The groups are shells around one centre, one inside the other: the same stretched ball of 6 dimensions in 8 sizes.
Some rows, each with its group after it:
[ -7   0  26   3   5 -13   8 -22  21   6 -10 -11   0 -24 -21 -13   3 -38
  -1 -27  27  -5  17  -2  -9]
j_241
[-22   7 -11  20   5  -8 -30 -17 -13  -6 -28 -22  -6 -35   9 -38 -13 -15
   0  -7  29  -2  -3   0 -31]
j_485
[-31  25 -22  -9  -5  -6 -37  10 -33   2  -6 -17  11  -7  22  -6  14  32
  -8  19  -1  16 -28   7 -14]
j_304
[-35  14 -31 -25 -12   5  39 -14  -9  -2 -14  -8  42  54  -3 -28  15  17
 -12  49 -18   7 -34  42 -24]
j_556
[  9  12  27  -2  -2  -1   4   6 -10   5  35  22   4 -50 -11  50   3 -17
 -16 -52   1  15   7 -29  16]
j_485
[-33  14 -21  -5  -3   2 -14 -13 -10  -1 -22 -33   8  25  12 -35  17  16
  -4  18   8  -4 -11   6 -15]
j_655
[-23  -5  -9  -5   3 -13 -17 -26  11   6 -42 -30   2  -6   2 -53   5 -21
  -1   5  38 -14  -3  19 -42]
j_513
[-21  17   1   1   3 -14 -55   4 -15   8 -11 -27 -10 -32  16  -8  15  10
  -2 -12  24   6  -3 -12  -9]
j_485
[-15   7 -14  29   5   3 -44 -14 -26  -9 -19 -19 -18 -47  21 -26 -17 -12
  -3 -29  30  -6   3 -26 -23]
j_485
[-33  22 -45 -15 -11  13 -21   4 -42  -3  -7 -18  18  27  32 -14  17  44
 -15  28 -12   6 -35   5 -17]
j_556
[ -1   1  16   4   2 -11   7 -13   1   2   0  11   7 -49 -14   3 -12 -37
  -9 -29  20   6   1   1 -19]
j_655
[  3  -5  10  -7  -1   3  -9 -15   5   9  -3  -6  -8 -21   1   2  10 -25
 -12 -46  28 -15  15 -25  -9]
j_304
[-20  14 -25 -19 -12  11  18  -3 -24  -1   5   4  28  20   8   2  11  17
 -18  15 -15   8 -28  12 -14]
j_944
[-21  -1 -25  -1  -2  10 -20 -23 -10  -1 -29 -28  -4  10  20 -40   7  -2
  -8  -8  25 -20  -2  -9 -28]
j_944
[ -3 -12 -11  -2  -3  15  17 -32   4  -1 -16  -5   2   2   2 -25  -3 -31
 -14 -30  24 -24   7 -11 -26]
j_485
[-27  10 -18  -2   1  -5 -57  -7 -15   6 -29 -39 -11  -9  27 -35  16  12
  -3  -2  30  -9  -5  -8 -24]
j_513
[-22  17 -17   7  -3   0  -8  -2 -28  -7  -3  -2  13 -21   8  -7  -7   6
  -9   5  -1  14 -20   5 -17]
j_241
[ -4  -7 -14   2  -2   7   0 -20 -11  -2 -14   2   4 -26   7 -17 -12 -25
 -14 -25  23 -11  -5  -5 -32]
j_944
[-16   1 -38 -14 -10  21   6 -15 -24  -3 -11  -4  15  20  21 -19   4   8
 -19  -1   3 -12 -20  -1 -28]
j_655
[-14  12 -23  -1  -6  16 -29   0 -34  -2   2 -10  -2  -9  28   1   8  17
 -15 -20   6  -3 -10 -27  -7]
j_513
[-22  21 -19 -10  -7   8 -18   6 -30   1   6 -11  10   6  19   6  17  28
 -13   1  -7   8 -17 -10  -1]
j_241
[  1  12   4   6  -4   4  10   1 -24  -4  23  25  12 -46  -3  31 -12 -14
 -16 -32  -3  16  -9 -14  -4]
j_655
[  3  10   4  18   2   2 -42   5 -32  -2  15   6 -17 -73  17  25 -11 -10
 -12 -56  19   7   4 -42  -3]
j_556
[-10  -2  12   7   6  -8 -27 -21  11   6 -22 -27 -16 -25   0 -26   6 -28
  -1 -34  40 -16  19 -17 -15]
j_485
[-10  15  19  11   1  -1  20 -12   2  -3  12  -3   7 -14 -19   8   2 -18
  -5 -23   1   8  11 -14  12]
j_556
[ -6  13  20 -34  -7 -13  19   7   4  17  20  13  27  -8 -18  34  25  -3
 -15  -6  -5  18 -13  13   2]
j_304
[-25   2  -5 -15  -3  -8  27 -24  14   4 -24 -16  24  23 -15 -36  10 -15
  -5  20  11  -4 -10  31 -27]
j_738
[  0  -5  10   7   1  -2  21 -23   6  -2  -5   9   7 -35 -15  -7 -15 -43
 -10 -32  21  -5   6  -3 -22]
j_944
[-16  -6   4   2   5 -11 -10 -29  17   5 -34 -26  -4 -13  -5 -44   2 -32
   0 -12  40 -16   9   7 -31]
j_738
[-18   3   7 -14   2 -18 -27 -10   9  14 -23 -25   0 -15   0 -23  18 -12
  -3  -6  32  -4   0   9 -23]
j_241
[-25  -1 -39  -1  -3   9 -34 -20 -21  -2 -38 -31  -3   5  31 -51   2   5
  -9   3  28 -20 -13  -1 -42]
j_738
[-25   1 -46   0  -3  14 -54 -15 -31  -2 -35 -34 -12   1  44 -46   5  16
 -10  -5  30 -21 -13 -15 -38]
j_556
[ 11  -1  49  -7   4 -21  15  -8  23  14  15  16   4 -58 -33  29   3 -51
  -8 -51  25   8  18  -7   0]
j_304
[-17  -3 -23 -21  -8  11   0 -19  -5   6 -19 -17  10  26  14 -26  18   1
 -14  -2  15 -18  -9   2 -25]
j_738
[ -9  -4 -10   3   3  -5 -47 -13 -11   5 -26 -19 -14 -42  20 -26  -2 -17
  -7 -28  42 -13   0 -12 -35]
j_513
[ 13 -11  35  -2   4 -11   4 -18  21  12   2   8  -7 -54 -20  11  -2 -55
  -9 -61  38  -9  23 -18 -11]
j_304
[-14  12  -7  11   1  -2 -41  -2 -24  -1  -6 -13  -9 -40  17  -5  -2   0
  -7 -23  20   3  -3 -19 -13]
j_944
[-16   4 -25 -10  -5   8 -32  -7 -22   4 -15 -17  -1  -3  27 -17  12  10
 -14 -10  18 -10 -12 -10 -24]
j_944
[ -2   4 -12 -16  -8   8  -8   2 -26   5  11  14  10 -25  15  19   4   0
 -21 -24   5   3 -17 -11 -16]
j_241
[-10  16  22  -4   2 -19 -25   6  -5  10   8  -5   1 -43  -5  18  12  -7
  -5 -22  15  16   0  -7   1]
j_738
[-21  17   8  -7   1 -13 -37   1  -3  10  -8 -28  -4 -12   6  -6  24   8
  -2  -8  19   4   2  -8  -1]
j_556
[ -7  11  -6 -10  -8   0  27  -1 -20  -1  15  26  30 -23  -7  19  -7  -8
 -18  -2 -11  19 -25  15 -17]
j_304
[-22  11 -16  -1   0  -6 -44  -3 -20   3 -18 -23  -4 -21  21 -20   8   9
  -6  -3  22   0 -11  -4 -23]
j_655
[ -3  15  -3  10  -5  10  12   0 -30  -9  24  22  13 -37   0  27 -14  -7
 -17 -26 -10  16 -11 -17  -1]
j_738
[-21  16   9 -15  -4 -10  29  -7   5   5   3  -2  28  10 -20   2  15  -3
  -7  14  -7  15 -12  22  -3]
j_655
[ -2   3  -6 -10  -5   8 -15  -3 -18   5   6   3   1 -23  14  13   7  -4
 -18 -34  13  -4  -4 -21 -11]
j_655
[-17  23  11  18   1  -6  15  -4 -13  -9  12   4  13 -29 -15   9 -10 -10
  -4  -7  -7  22  -4  -2   4]
j_241
[ -6   9  11 -11  -6  -1  45  -9   0   1  16  19  29  -7 -22  18   1 -18
 -14  -8  -9  13  -9  11  -4]
j_944
[ -5   3 -10 -16  -5  -1 -26   2 -21   9  -1   2   4 -31  17   7   7  -1
 -17 -21  17   1 -14  -6 -23]
j_513
[  3  -9   7  -7   0   3 -15 -18   5   9  -9  -8 -11 -24   5  -6   8 -29
 -12 -48  35 -20  15 -25 -16]
j_304
[  4  -2  10 -13  -4  -3  21  -9  -1   6   9  22  16 -34 -12  17  -4 -30
 -17 -28  11   4  -6   3 -18]
j_738
[-27  -6 -38 -26  -8   9 -12 -24  -4   7 -40 -32  10  40  22 -53  20   7
 -12  17  24 -25 -16  16 -42]
j_513
[-19   6 -23 -34 -14  15  40 -13  -6   4  -1   1  34  50   0  -7  22  11
 -20  18 -14  -3 -23  19 -15]
j_556
[-33  -2 -30 -15  -3  -4  -2 -28   3   3 -47 -32  16  30   8 -64  10  -3
  -5  32  24 -15 -18  34 -48]
j_485
[ -9 -12 -18   4  -1  13 -11 -31  -1  -1 -29 -20  -9  -3  14 -40  -2 -24
 -10 -29  35 -29   8 -16 -32]
j_513
[-22  -3 -44 -16 -11  22  20 -26 -15  -5 -24 -10  21  40  16 -39   4   3
 -17  15   4 -18 -22  14 -37]
j_241

New rows. What belongs after each?
[-20   5   5  17   8 -10 -35 -21   5   1 -28 -37 -17 -23   4 -38   3 -19
   4 -20  38 -11  16 -13 -16]
j_485
[-19  -5 -33   8   1  10 -51 -22 -20  -2 -38 -34 -18 -13  35 -50  -2  -4
  -7 -19  41 -26   0 -19 -39]
j_485
[ -2 -12 -20  13   0  17 -25 -27 -14  -4 -22 -13 -17 -27  23 -29 -12 -26
 -12 -46  38 -28  10 -32 -31]
j_556
[ -5  -2  -7  11   1   1 -17 -16 -14  -3 -13  -1  -4 -45   9 -14 -15 -25
 -10 -31  27  -6  -1 -12 -29]
j_655
[  6 -18  10  -7   0  -3  20 -28  16   6 -14  11   6 -33 -13 -13 -10 -53
 -13 -37  34 -15   6   4 -35]
j_304
[-12  12   4 -28  -5 -12 -24   9  -9  17   4  -7   9 -14   7  15  27  10
 -12  -8  10   9 -13   2  -8]
j_556
[  3   4   2  -9  -4  -1 -14   3 -21   6  13  17   5 -50   8  25  -2 -12
 -18 -35  12   8 -10 -13 -15]
j_513
[ -6   9  31  -2   5 -22 -16  -4  10  11   1  -7  -1 -44 -15   9   9 -24
  -2 -28  24   9  10  -5  -4]
j_738
[-31  23 -30  -1  -8  12  10  -4 -31 -10   0  -7  24  21  11 -10   4  25
 -12  23 -19  12 -26   8  -9]
j_241
[-31  25  -2  -9  -3 -12   7   1 -10   1   0 -10  25   6  -8  -4  14  14
  -4  26 -10  22 -20  22  -4]
j_241
[ -1  -2  -1 -20  -5  -2  -9  -5  -7  11  -1   5   7 -25   6   7   9 -13
 -17 -26  20  -3  -8  -3 -22]
j_738
[  7  -1  38  24  10 -17  -9 -16  11   2   1   4 -14 -78 -20   7 -17 -55
  -1 -59  37   2  26 -23  -7]
j_485
[-38   0 -48  -6  -5  14  -3 -33  -9  -6 -48 -40  11  52  21 -73   9  10
  -6  31  17 -24 -17  18 -42]
j_485
[-22   1 -11  27   6   1 -23 -30  -3  -9 -34 -32 -14 -18   8 -51 -12 -23
   2 -16  35 -16  11 -12 -26]
j_485
[  5  -7   5 -19  -8   7  49 -19   6   4   9  24  25  -7 -18  11  -1 -33
 -20 -24   4  -4  -5   7 -18]
j_485
[-23   0 -28   5  -5  19  32 -34  -5 -13 -22 -14  16  32   1 -43  -6 -12
  -9   7   4 -16  -6   6 -25]
j_556
[ -1  11  -1 -11  -6   4 -11   8 -26   5  20  15   8 -34  10  32   5   2
 -19 -30   1  11 -12 -18  -3]
j_738
[-31  10 -28 -19  -7   3 -14 -10 -12   4 -23 -28  13  31  17 -32  22  20
  -9  22   8  -6 -19  12 -23]
j_944
[-20  -1 -41   5  -3  15 -43 -19 -27  -4 -33 -29 -11  -4  38 -44  -1   5
 -10 -11  30 -22  -9 -16 -38]
j_513
[-15  10 -29  -7  -8  15 -21  -2 -34  -1  -1  -5   5  -6  27  -2   6  16
 -17 -11   4  -2 -18 -15 -16]
j_655
[ -6   2   8   4   3  -2 -38 -11  -3   7 -10 -21 -18 -32  11  -8   9 -16
  -6 -43  35 -12  16 -31  -8]
j_556
[-19  -7 -25 -32  -8   5  -5 -21   2  11 -30 -22  12  32  15 -37  23   0
 -14   7  23 -22 -13  14 -36]
j_485
[-39  14 -40   1  -3   4 -27 -13 -26  -6 -33 -34   8  17  25 -49   5  22
  -5  29  10  -3 -23  13 -32]
j_513
[-33   4 -37  -3  -5  10  12 -28 -10  -8 -34 -24  18  36  10 -55   1   2
  -7  27   8 -12 -18  21 -36]
j_738
[-11  10 -21  11  -4  13  -7  -7 -33 -10   2   5   5 -26  16  -1 -13  -1
 -15 -18   3   4 -13 -15 -16]
j_655
[-19  -1 -41   2  -7  19   3 -23 -25 -10 -22  -8  11   8  21 -36 -10  -2
 -15   1  10 -14 -18   2 -38]
j_241
[ -1  -7   4  16   5  -1 -17 -22  -3  -1 -15  -4 -12 -52   3 -17 -16 -39
  -7 -45  38 -12  12 -19 -26]
j_655
[ -9  17   1 -17  -8  -4   6   9 -20   5  20  16  22 -21  -2  29   9   6
 -16  -6  -9  21 -21   5  -4]
j_738
[-30  13 -27 -13  -9  10  28 -16 -12  -5 -11 -11  29  43   2 -25  11  13
 -11  30 -12   1 -23  21 -17]
j_655
[ -2  -9 -14  12   1  15 -32 -24 -13  -2 -20 -17 -21 -28  23 -24  -7 -22
 -11 -49  39 -26  13 -37 -24]
j_304
[  0   9  28  26   6  -6   6 -13   2  -5  11   4  -6 -54 -19  12 -15 -38
  -3 -47  17   7  20 -26   6]
j_513
[-31  17  -7   2   0 -10  -7 -11  -5  -1 -18 -25  11   4  -1 -28   8   4
   0  18   8   7 -11  15 -15]
j_944
[-15   6  -7  23   3   7  -6 -22 -10 -10 -12 -15  -6 -18   3 -24 -11 -17
  -4 -23  18  -7   8 -19 -12]
j_738
[-28  -4 -48 -25 -11  13   2 -22 -15   1 -35 -18  22  40  23 -48  11  11
 -16  27  11 -17 -30  25 -48]
j_485
[ -6   6  30 -10   2 -25   6  -6  15  12   2   4  12 -39 -25   9   6 -30
  -5 -16  18  13   1  14 -11]
j_513
[-21  21  -6 -20  -8  -1   4   5 -16   5  10  -4  22  10   2  12  21  20
 -13  10 -12  15 -19   7   0]
j_655
[ -4  -7  11  20   5   1   5 -32  12  -4 -18 -11  -9 -29 -10 -27 -13 -46
  -3 -40  34 -17  21 -17 -19]
j_485
[-13  15  11 -33  -6 -15  -7   9  -2  18  10  -1  19  -7  -4  21  30   8
 -13  -1   3  14 -15  11  -4]
j_304
[-34   0 -34  -4  -2   6 -12 -29  -4  -2 -45 -40   5  33  16 -65   9   2
  -3  21  24 -20 -10  14 -38]
j_738
[  9   3  35  -9   2 -18 -24   3   4  17  14   9  -7 -67  -9  32   8 -30
 -11 -54  29   7  12 -20  -3]
j_304
[ -1  10  36   3   1  -9  33 -11  13   2  20  12  12 -29 -32  24   1 -34
  -7 -33   3  12  13  -8  12]
j_485
[ -8   9  -8   1  -3  -1 -16   1 -26   0   4   9   7 -43  10   9  -7  -5
 -14 -18   9  10 -15  -6 -19]
j_241
[  2   0  30  16   7  -8   2 -20  13   1   0  -2  -9 -49 -19   1  -8 -46
  -3 -51  30  -4  25 -22  -3]
j_513
[  2  -4 -22 -24 -13  21  26  -8 -21   2  11  24  22   1  10  16   2  -6
 -28 -21  -3  -5 -20  -4 -21]
j_304
[-17  -4  -7 -20  -3  -6   4 -21   9   9 -25 -15  13   9  -2 -30  13 -15
  -9   3  23 -11  -8  19 -32]
j_944
[-13  15  -3   7  -5   6  42 -11 -14 -11  14  17  27  -8 -15   9 -12 -12
 -12  -2 -16  16 -13   6  -5]
j_241
[  1  -6   5  15   2   5  14 -26   1  -5  -6   5  -1 -36  -8 -10 -18 -42
 -10 -41  24 -10  11 -15 -20]
j_655
[ -8   2  -3  -3  -1  -7 -14  -8 -11   4  -8   1   4 -38   4  -5  -5 -17
 -11 -19  21   2  -8   1 -27]
j_655
[-22   3 -32 -17 -10  11  20 -18 -13  -2 -17  -5  26  26   8 -27   4   3
 -15  19   0  -5 -25  21 -32]
j_944
[ -6  -9  12   6   5 -11  -6 -28  17   5 -25 -14  -6 -32 -10 -30  -5 -44
  -2 -30  41 -15  14  -2 -28]
j_738
